The rows are grouped in 3 different ways at once. Each group adds its own fixed numbers to the row, and there is some noise. The rows also spread widely along 13 directions, which tell nothing about the answers.
Some rows, each with its group in each grouping after it:
[-23  -9  -4  13 -22   3  -4  24  29  -8  25  -9  -4   9 -22  13   1   1
  23  32   8 -24  -9   5  24  -1 -13 -29   0  -8 -26  20  21  40 -31 -20
   9] | Pela j_369 Y
[  4   8  26 -11 -18 -19  -6  17  15 -39  25  -1  -7   3 -15  -7   2  19
   2   2  24  -2   8   4 -13   7  -6   0  28 -15 -25  20 -11   8 -17 -11
 -35] | Pela j_437 Y
[ 13  22   8  33  -3  -7  21  23  37 -17   5  -7   4  21 -10   0  -5   5
  19  19   3  16 -21   8 -10  -5 -14 -24 -13  25  -4  -4  43 -11 -15 -38
  61] | funuz j_369 H
[-16  -2   5  16   3   0  36  -2  10   0  25  -2   4  13  12  -5  12 -22
  21 -18 -23  10  11 -19  40 -18   4   3 -20 -10   8  10 -12  10  18  -6
  20] | vur j_557 H
[ -3   7  11  10 -22  -6  -8 -20   8   1   9  18  11  -3  23   6  26 -20
  14  -7 -14   1   8 -20  19  11  32 -17 -17 -35  -7  19 -19  15   9  25
   3] | gevis j_437 D
[  8  23  -6  -2   8  10  10 -10   7  22 -18  28  14   4  16 -10   8   1
 -10 -10  12 -15 -14 -13  11  14   8 -11 -11 -14   4  19   5   7  -2 -20
   9] | gevis j_620 D
[ -7 -19 -11   1  -2  31   3 -17   9   9  17  -3  -6  11 -22  18  14  -3
  18 -12 -19  20  -9  -6  38 -19  10   1 -11 -10  -5   7  32  38 -12 -25
  12] | vur j_749 H
[ 16  12  21  -6 -28  15 -13 -14  12   1  -3  29  -2  22  21   7   2   2
   8 -14  16 -26  10 -10 -16  11   1 -20  25 -27 -14  26  14  10   8 -34
  -2] | funuz j_557 D
[-11   7   4  21 -44  18   1 -22  19  -9  19  13  -7   5   3  -9  21   2
  28  -8  -5  29   3 -25  -3 -11  16 -19   3  -8  -4  15   1  12  16  -5
  -4] | gevis j_745 Y
[ 14   5  17 -23   8 -13  19  22   9   3   6   4   9  58  -9  24 -11  24
  10  -1  -6 -14   3  17  -4 -23 -22   4   3 -10  -8  13  37  10  -6 -76
  30] | gevis j_620 Y
[ 32  -6  -3 -12 -22  14  23  -5  23  10 -29  22  25  40 -13   0 -19   9
  15  -2  12  -3   8 -28  -1  11  29  -3  -9 -25  -1  -2  15  11  -8 -23
  47] | Pela j_749 D
[ -3   0  -1   1   3  22  19  -4  40   1 -10  -8  22  29 -36 -10  11   4
   2   2   0  -8 -12 -15  22  23  16  -3 -19  -3   9  -2  14  36 -19 -11
  44] | vur j_745 H
[ 27   6  13   6 -14  -9 -22 -16   5 -11   5  12 -13  -2 -15  14 -11  11
   3   1   5  34  -3 -10 -17   0  10  -8  27 -15 -14   1  18   9 -24 -13
  -6] | gevis j_745 Y
[  2  16  23  -6 -33 -18  10 -17  31   9 -12  10  29  23  -3  -8 -19   8
  20  18  11  -3  19 -16 -17  11  19 -22   6 -31 -11   2 -36  31   2   8
  26] | gevis j_745 D
[ 27   5  10 -28 -16   3   9 -20  24  10 -12  14  29  20 -22   4  -1  17
  10   5   2  33  -4   1   0 -12  21 -22 -10 -18 -21   3   6  23 -23  -1
  21] | gevis j_745 D
[  1 -12  -7   1 -31  20   9  -2  11 -10  24  12 -12   9 -15  10  14   4
  27   6  -6  24   0 -15  18 -19  14 -11  -6 -11 -18  14  30  19 -13 -15
   0] | gevis j_369 H
[ 42  12  -2  10  -9 -25   3  22   2 -15  -3  37   4 -15  21   4 -14   4
   6  24  10   4  -4  -8 -18  21  15 -29 -13 -11 -21   8  20 -38 -35  -1
  15] | Pela j_557 H
[ 10   9  16  -3  12 -30  16  23  43   2  -4 -18  22  25 -43   4 -38  17
   6  35  16   2 -10  11   2  -6 -22 -19   8   3 -16  -8  13  31 -36 -31
  46] | gevis j_745 Y
[  7  17   6 -29  24 -27  16  -3  12  19 -20   3  28  38  -7  -9   9  18
  -7  -4 -10  -5  -7  23  -1   5   2   1 -29   0  16   8  -6   8  -5 -35
  26] | gevis j_557 D
[ 46   7  35 -14  -1   2  32  22  26 -16   2  17  28  41  -1  12  -7  -1
  14 -14   9  20   3  -7  15 -31   0 -13  -2  -8 -27  10  35 -11 -10 -22
  35] | gevis j_369 D
[  7  -2   8 -28 -22  19  -8  -8  44 -11   2  -3  21  20 -55  -3  13  24
   8   8  13  19 -24   8   9  -1  17 -22  -4   5 -21   4  11  37 -30  -3
   6] | gevis j_749 Y
[ -2  14  33   2 -21  10   8  16  49 -36  25   0  21  12 -28 -12  23  10
  16   3  15  17 -14   0   8  -8  -4 -33   5  16 -27  15   7  17 -12   5
   8] | gevis j_745 D
[ 19   0  19 -29  -1 -17 -10   4   4  -4  15   5   9  31  -2  35  15  18
   8   5 -20   2   1  30 -10 -12  -2  -8 -10 -24 -24  14  35  12 -21 -39
   8] | gevis j_437 H
[-22 -20   7  13 -11 -19   8  22   0 -10  37  -7 -14  -2 -15  16 -20  -6
  26  14   3  -6  22 -12  33 -19 -12   1  20 -20 -24  19 -10  42 -17 -14
  -8] | Pela j_749 D
[ -2   5 -11   5  -3  30   1  10  12 -10  12  18  -8 -21 -16 -12  25   2
  -3   1  21   9 -19 -11  28  14  11 -22  -5   7 -21  27  21  19 -37   3
 -19] | funuz j_745 D
[-39  -5  -2  -1   1 -31   8   4 -10  -3  33 -16 -15   8 -17  -2   7  11
  14   8 -17   5  11   5  12 -10  -4  21   3  -4   6  14 -24  37   2 -28
 -20] | gevis j_749 H
[ 29  11  14 -40  -9  19  18 -14  13  -9   2  12  13  11 -23 -24   7  31
  -1 -32  30  50 -10   8  -6 -29   2   1  17   3 -19  13   1   5  -9 -20
 -29] | Pela j_749 D
[  1   6 -14  -5  -6   5  16   9   4  -8   5   5 -13  -6 -40 -27 -12  29
   0  13  30  21  -3 -16  -7   5   2  12  16   7  -4  13  -2  19 -28 -27
 -20] | vur j_745 D
[ 14  12  -4  10   0 -15  17   9  11   2 -19   9  -1   6 -18 -19 -23   8
  -4  15  30  -7   2 -30  -5  25  10  10  14  -6  10   4  -6  11 -15 -21
  13] | gevis j_369 D
[ 18  13  14 -11   0  -7  47  26  24  -9   2  -4  11  30 -18 -18 -30  15
  11   1  32  14   8  -9   0 -23 -18   6  16   2 -11   7   1   1  -7 -38
  16] | vur j_369 Y
[ 21 -13  -4 -26  23 -12  37  38  -7  -3  15   6  -1  24 -30  16 -24  14
   8   8   1  17   6  -2  32 -33  -9  16  -2  -9 -23  11  30   8 -34 -45
  12] | gevis j_620 Y

New rows, each followed by its group in each grouping:
[ 28  16   9  13  15 -37  27  39   5 -17  -4  21  10  -5   7  -8 -18  -6
  -1  14  23  -1   3 -21  10  17  10  -2  -5  -1  -9  12  -4 -21 -26   0
  17] | gevis j_369 D
[ 30   6  25 -16   3  14  39   5  27   0 -10  11  18  39 -19 -10 -30   7
   4 -23  35   4   9 -27  11 -20 -10   8  32  -8  -8   5  14  17   4 -44
  20] | gevis j_749 D
[ 27  -6  -9 -16 -37   7  -7  -2  15  -2 -18  32  11  25  -9   6   4  20
  15  15   4 -13   4 -13 -19  28  35 -19 -16 -24  -7  10  20  -1 -22 -16
  22] | Pela j_557 D
[-18  -4 -25  27   4 -11   8   1   6   4   9 -19 -18   3 -43  -2 -15  12
  12  17  -7  25 -13  -4  13 -10  -4   7  -3   8  14  -5  15  30 -17 -38
  30] | Pela j_620 D
[  7  15   6  26  20 -24   9 -11   7  21 -17  -5  -3  -5  -2  -3 -36 -16
  -9   2  16  -5   4 -20  15  18  -4   8  18 -25   8  -1 -16  29 -11 -14
  24] | funuz j_437 D
[ 28   5   8  11 -16 -14  -1 -15  21   0 -22  12  17  17 -14   7 -22   4
  12  10   2   6   6 -20 -10  20  30  -8   0 -30   1 -10  -1   7 -13   0
  52] | Pela j_620 D
[  9  31  -2  -3  -9  12  18 -18  33   7 -16   1  14  14 -23 -37  -1  30
  -4  -3  29  34 -26   1 -26  -3  -7 -14   6  19   7   2   6   6  -2 -33
   6] | gevis j_745 Y
[-18  -8  24  -2  -6 -45   8  11  -3 -15  32 -12  -4  27 -13  22  -8   4
  26   9 -27   6  27   3  13 -21   0  14   7 -27  -9   8 -24  27   5 -16
  11] | gevis j_620 Y
[ 17 -17   3 -17 -23 -11   1 -14   3   2  -5  10  -5  27 -34  15 -26  17
  12   9   1  15  25 -25  -4   5  27  15  20 -39  -7   0   1  34 -22 -20
   5] | gevis j_745 Y
[ -3  15   5 -13   2 -25 -18  -2 -10  -4   2  10  -4  17  -2   5  29  28
  -6   0 -16   0  -5  18 -23  17  13   7 -11  -4  10  18   4   5  -9 -33
  -8] | gevis j_745 D
[ -6  -1  14  -6   0 -12  50  31  11 -13  26  -2   4  27  -9 -11 -21   4
  21  -3  12   1  21 -18  19 -28 -18  15  14  -3 -11  13  -6  16   7 -38
   4] | gevis j_749 H
[ 19  -9  27 -23 -21 -27  -4  -4   1  -3   3   2   2  57 -14  35 -21  27
  23   3 -15  -1  32   9 -29 -13   0   7  21 -41 -11   4  14  25  -6 -54
  25] | Pela j_745 D
[ 11   1   2 -12 -28 -27   6   1   7  -7   4   7  -5  16 -25  -5 -25  25
  19  24   9  20  14  -7 -25  -7   6  -1  13  -9  -7   4  -8  12  -9 -28
   5] | gevis j_557 D
[-28  -8  -3  -1   8   4  -1  -1  10 -12  29 -17 -14   1 -38  -4  20  12
  -1  -5   1   2  -7   7  27   4  -7   8  10  -1  -3  14   4  47 -25 -18
 -23] | Pela j_745 H
[-18  -2  26  -4  26 -18  -2  25  32 -24  18 -28   6  20 -53   1   0   3
  -6   2  12 -25  -9  10  37  19  -9  11  14   8  -6   7  -9  46 -32 -13
   7] | funuz j_749 Y
[ -6   0  41   1  -8   9 -12  -2  28 -35  34  -8   1  16 -38  11  18   1
   7 -18   2   9  -3  -5  31 -13  -3  -2  28  -6 -16  12   6  39  -6  -1
  -3] | gevis j_620 D
[ 30  12  -3  16 -25  24   7 -12  37 -11  -8  14   6  -3 -27 -20  -8  13
   8   6  26  47 -22 -28  -9   3  15 -24   8  10 -10  -5  25   2 -20  -4
  17] | gevis j_745 Y
[  8  -3   3   7 -10   0 -11 -31   0   8 -11   4 -18  11 -16   0 -22   7
  -3 -15  14  -1  14 -28  -7  22  11  19  40 -35  10   1  -7  34  -7 -25
 -10] | Pela j_745 Y
[-11   9  20  30   2  -1 -22  -3  36  -9  25 -18   4   4 -18  23  12  -4
  11  12 -16  -3 -24  18   9  -1 -17 -32   1   3 -12   3  30  36 -22 -17
  34] | vur j_745 H
[ -7  21  14   8   7  11   3 -31  16  24  -3  -1   8  29  15   3  18   2
   3 -25 -16   1 -11   9  -2 -12 -16 -11   1  -9  13  10  21  24  20 -49
  18] | gevis j_745 H
[ -1  22 -10 -14 -33  -4  25 -29  22  19 -29  10  20  32 -12 -36  -3  29
  16   7   8  22   6  -8 -34  14  30  -5 -18 -11  16  -2 -33  15  10 -14
  29] | funuz j_745 D
[  4   8  28  -3 -40 -13 -15   3  35 -19  -1  13  19  30  -2  11   9   4
  19  19   6 -32  10  -9 -12  30  23 -24   1 -28 -15  14  -7  17  -5   3
  20] | gevis j_369 Y
[ -9  12  41  36   3  -8   7  16  29 -41  34 -10   0  14   2  -6  13 -12
  13 -29   3   2  -5  -9  18  -6 -18  -1  21  13  -1  12   0   1  15 -15
   8] | Pela j_749 Y
[  1  17  31 -17 -23   2 -35 -41   2  -2   5  10   0  19  17  15  36   8
   3 -28 -10   0   6  18 -17   8  12  -8  11 -36  -7  22  -8  23  12 -14
 -21] | funuz j_437 D
[ -2  -4  12 -10  -7   3   4   9  11 -16  29   3   6  23  -9  19  27  11
  21   0 -24  11   2  13  10 -13   8  -9 -19 -10 -17  14  24  16 -15 -17
  12] | vur j_745 H
[ 12 -18   6  -8 -17   4   2 -10  19 -11   7 -15 -10  24 -61   6 -22  18
  12   1  17  22   8 -11   9 -12   2  13  34 -16  -6  -2  12  46 -25 -28
  10] | Pela j_369 D
[-13  -2  17  20  10   3 -15  20  31 -27  24 -14  -3   7 -44   6  15   0
   0   2   8 -16 -23  -4  28  13  -9  -4  13  20  -3  11  23  37 -23 -22
  11] | gevis j_749 D
[ 10  16  37  36   1   0  -3  22  32 -46  29  -7   4   7  -8   5  22 -12
  10 -12   2  10 -13  -6   9   1  -7 -14   5  13  -8   8  24  -7  -5  -6
  25] | vur j_437 D
[-15  19  20   1  23 -35  17  16  -1  -6  19  -4   3   5  13  -7  10  -1
  -5  -4   2 -16   3  11  13   0 -16   8   2  -4   1  21 -20  12   0 -19
 -15] | gevis j_369 H
[ 21  -7  34 -15   3  15  35  15  26 -17   5   5  18  49 -16   8   5 -11
  13 -30   6   0  16 -19  44 -12   9  11   3 -16 -11  12  14  18  -6 -15
  33] | funuz j_369 D
[ -6  -6 -12  -4 -21   8  26 -23   4  13  -8  15  10  25  12 -15  19  -6
  19 -20 -12   5  16 -28  23  10  40  11 -26 -36  17  12 -24  13  13   5
   7] | Pela j_369 Y
[  0  14  31 -14 -16  14   9 -14  27 -23  20  -1  13  14 -21 -16  19  13
   9 -29  12  30  -5   6  10 -23  -3  -7  15  -4 -14  14 -10  18   7  -3
  -9] | Pela j_620 D
[  2   6  30  11  10  13  -3 -20  25 -17  10  -1   4   8 -13 -14  25 -16
 -10 -44   5   9 -10 -23  35  10   8   4  17  -2  13   8  -8  17   7   5
  -7] | gevis j_557 Y
[ 36  12  13 -13 -20   4   0 -31  12   1  -4  11   6   3 -16  -3 -10  13
   7  -9  16  59  -5  -4 -12 -28  11 -12  19 -12 -17   1   5   9 -11  -5
  -5] | gevis j_369 D
[  2  -2  25 -11   6   3   1   7   4 -30  23  13   1   6 -12   3  27  -6
  -5 -24   1 -10   6 -19  37  17  22  16  10 -20  -8  19  -4  17 -12  10
 -18] | gevis j_620 H
[-27  -9  -6  12  17 -18   7  23 -21   9  32   4 -21  -6   4  24  -9 -13
  11  13 -10 -19  13  -2  47 -10 -10   2   0 -23 -18  27   2  37 -24 -25
  -4] | funuz j_620 D
[ -5  13  12  15 -16  18   7   3  32 -33  18   5   9   0 -26 -22  31   0
  10 -11   6  26 -18 -21  22   4  22 -11  -8  15  -4  10  -2   7  -3  19
   9] | gevis j_620 D
[  0   9  13  20  -2 -15 -21   4  -1 -14  19  19  -8 -20  25   9  10 -13
   1   4   0 -28   3 -11   5  27   6 -14   5 -19 -11  22  -4   2 -12   5
 -15] | vur j_557 H
[ 17   4   9  -5 -32  14   3  23  29 -23  16  13   0  12 -28   1 -13  23
  19  18  30  12 -10  -8 -11 -15  -9 -25  22   9 -34  13  34   7 -23 -33
  -2] | gevis j_749 Y
[  2  -8 -32  24 -20   1   1  17   9  -3  10   4 -20  -8 -21   4 -11   9
  16  33   7  12 -10 -15   3   8   6 -13  -9  -6 -12   7  34   6 -37 -29
  13] | Pela j_437 Y
[  5  11  -2  -3  22  12  11  28   4   2   6  18  -4  -1  -6  -2   4   8
 -13  -4  25 -18 -15  -7  21   4 -19  -5  11   6 -13  30  36  15 -30 -43
 -14] | gevis j_745 D
[ -8  13  -6 -11  -7 -32  15  -1   1  12  -8  -6   3  32 -10  -9 -11  27
   9  17  -3   0   8  12 -28   1   4  15 -10  -9  15   8 -19  10   0 -44
  12] | vur j_369 Y
[ 17   2  28 -25  -3 -12   3   9  21 -12  24  -7  13  30 -23  23   4  18
  16   2  -8  32  -7  31   8 -41 -13 -18  -1  -5 -32  10  25  14 -24 -26
   8] | gevis j_369 Y
[-15 -10   6  -9 -14 -18   2 -10   0   2   9   5   2  23  -4  16  -2   1
  15   5 -15 -29  27 -10  13  15  21  12   1 -49  -2  10 -20  39  -3  -9
   9] | Pela j_620 H
[ 13   7  14  -2 -18 -51  19  14  14  -1   3  -7  12  27 -17   7 -42  16
  25  36   1  17  22   0 -26 -15  -3  -5   4 -21 -13  -7 -13  14  -8 -29
  39] | gevis j_437 D
[-19  -6  -6  29  -2  12  13 -23  35  -6   7 -21  -5   6 -45 -21   3 -11
   6  -7  -2  21 -12 -31  32   7  10   5   4   9  25 -10  -4  40   2  -4
  25] | gevis j_557 H
[  3 -15 -28 -21   8  14  13   3  -3   6  11  -1 -12   3 -43   6   1  22
   5   8  -2  33 -16   9  24 -16   7   7 -11   4 -15   6  32  29 -41 -36
  -5] | funuz j_749 H
[ 25   0  15  -5 -19  11 -10 -18  13  -4   9  -1  -4  35 -13  25   4  16
  16 -17 -11  34  -5  14 -11 -32  -9 -11  10 -16 -14   4  46  13  -5 -51
  20] | Pela j_437 D
[  7  17   9 -30  21   4  42  -6  15  16   3  -5  23  26  -2 -18  11   7
  -5 -24   2  23  -7  14  22 -29 -16   5 -16  -5  -6  12   5  14   3 -32
   3] | gevis j_437 H
[ 12   2  -8  23   8   0  25 -11   6  11  -8   2 -10   7 -11 -16 -24  -2
   0 -16  10  24   4 -31  12  -1   0  15  16 -10  14  -5   4  11  -5 -27
  14] | Pela j_745 Y
[-15 -18  14  -7 -18  13 -11   1  35 -18  20 -12   4  40 -48  23  23   6
  22   4 -21  -2  -1   3  29   8  18  -9  -9 -12 -10   7  20  49 -24 -12
  29] | funuz j_745 Y
[  1  13 -17  13  -8   7  20 -14  19  20 -11  13  16   0  -8 -13  -2   0
  10  10  -1  21 -16 -19  16  -2  20 -18 -25  -7   2   3  -2  15  -7   2
  35] | gevis j_620 D
[ -7   7  38  -1 -26 -16 -21 -23  21  -8  18  -4   3  15 -15  15  -3   9
  17   2   1   5  12   1 -11  -8  -2 -15  33 -26 -17   9 -16  47  -1  -7
  -2] | gevis j_745 D
[  7   7  -8 -36  14 -27   7 -26  13  29 -26  -9  22  18 -24 -13 -19  24
 -13  10   8  -9  -2  22  -8  18   2   3  -4 -23   7  -2 -24  35 -24 -23
   7] | Pela j_557 H
[  3   9  -5  -9  25   3  -2   4 -13  -4  13   2 -22   7 -27  -5  19  28
 -15 -18   5  24 -19  12   2 -10 -14  18  12  18   8  20  35  11 -22 -59
 -28] | gevis j_745 D
[ 24   9  13 -45   8 -30  33  40   2  -5   0  24  23  20   2  -3 -21  22
   0  17  27 -24  13   4  -5   4  -2   2   0 -16 -31  20  -4   0 -29 -27
  -7] | gevis j_749 H
[ 37  -4  14  -1  -8   7  33  15  36 -11 -15  18  20  24 -27 -11 -33  -5
   9   1  30   1   8 -47  19   9  16  -5  13  -9  -7  -2  13   8 -15  -8
  41] | gevis j_557 D
[  5  14   5   4   2 -33   7  24 -10 -28  18   3 -19   4 -10  -5   2  21
   5  12   4  18   2  11 -21   5   0  13   3  11  -2   9   4 -14 -20 -34
  -6] | funuz j_369 H
[ 12  10 -13 -18  -1  -3  33  -7  23  -4 -10 -10   9  -4 -47 -45 -15  23
  -8   5  35  36  -7  -8  -1   8   8  14   3   1   0  -5 -21  15 -26  -4
  -8] | Pela j_437 H
[ 21  12  18 -15 -12  12   6 -17  36 -14  -3 -13  13  42 -48 -10  11  27
   5 -15   4  43 -17   8 -16 -17   2   5   4  10   6  -6  23  16   0 -40
  26] | gevis j_437 D
[ 15  14  14 -13 -21  30   0   2  48  -6   4   6  25  20 -21  -1  17  12
   7   4  21   5 -26   6   6  -6  -5 -42  -5   0 -28  14  37  22 -19 -19
  18] | gevis j_437 D
[-24  19  29  17  -7 -19 -16   2  32  -9   6 -11  15  15 -15  -1   6   6
   5  14   3 -37  -2   4  -8  30  -4 -16  10  -9   2  10 -20  39  -5  -7
  21] | vur j_745 D
[-11  19   1   8 -15  -7 -21 -33   2  18   1  12   2 -10  29   2  24  -2
   6  -6  -6   1 -11  12  -1  10  11 -24 -11 -26  -4  21 -15  13   0   4
 -18] | Pela j_369 Y
[ 32   8  23  -2 -14   0  34   2  22 -19  -7   5   1  31 -20 -19 -31   8
  11 -16  31  29  16 -28  -4 -10   6  16  30  -8  -4  -3  -4  -2   0 -22
  17] | funuz j_369 Y
[ 10  22  -3   5   5 -20  19  -3  26  12 -16   7  22  -4   0 -26 -13  -3
   1  13  13  12 -10  -5   9  15  11 -24 -21  -1  -2   1 -28   3 -17  12
  24] | funuz j_557 Y
[  1  20   2   4   8 -25  26  -2   5   7   8 -13   3   5   4 -16 -14  11
   6   1   6  25   0  15 -11 -22 -25  -1   3  -7  -4   4  -6   5   0 -34
   3] | Pela j_437 H
[-20   3  -6  19 -15  13  15 -10  37   9  10 -17  15  -3 -26 -12  -1 -11
  18  15   7  17 -11 -14  33  -9   3 -24 -13  -7  -9   3 -11  45  -9  12
  26] | vur j_437 D
[-20 -14  -8 -30 -36   6  21   7  17   7  13   7  16  22 -22  -3   2  16
  30  21   5  -9  14  -6  18  -7  19  -9 -18 -22 -21  22 -21  42 -11  -5
   2] | vur j_749 D
[ -9  -2  22   7   4   1  -2  21  19 -37  22 -13 -16  30 -49  -1  14  18
   0 -10   9  -7  -1 -11   5  11  -8  20  29  15   9  14  26  28 -10 -47
   1] | gevis j_745 D
[-11  -4  25  -9 -24   0  -6  16  12 -26  36   1  -9  16 -25   9   5  17
  17   2  14  -2   6   1   5 -19 -13  -5  31  -3 -26  26   9  34  -8 -31
 -24] | gevis j_749 D
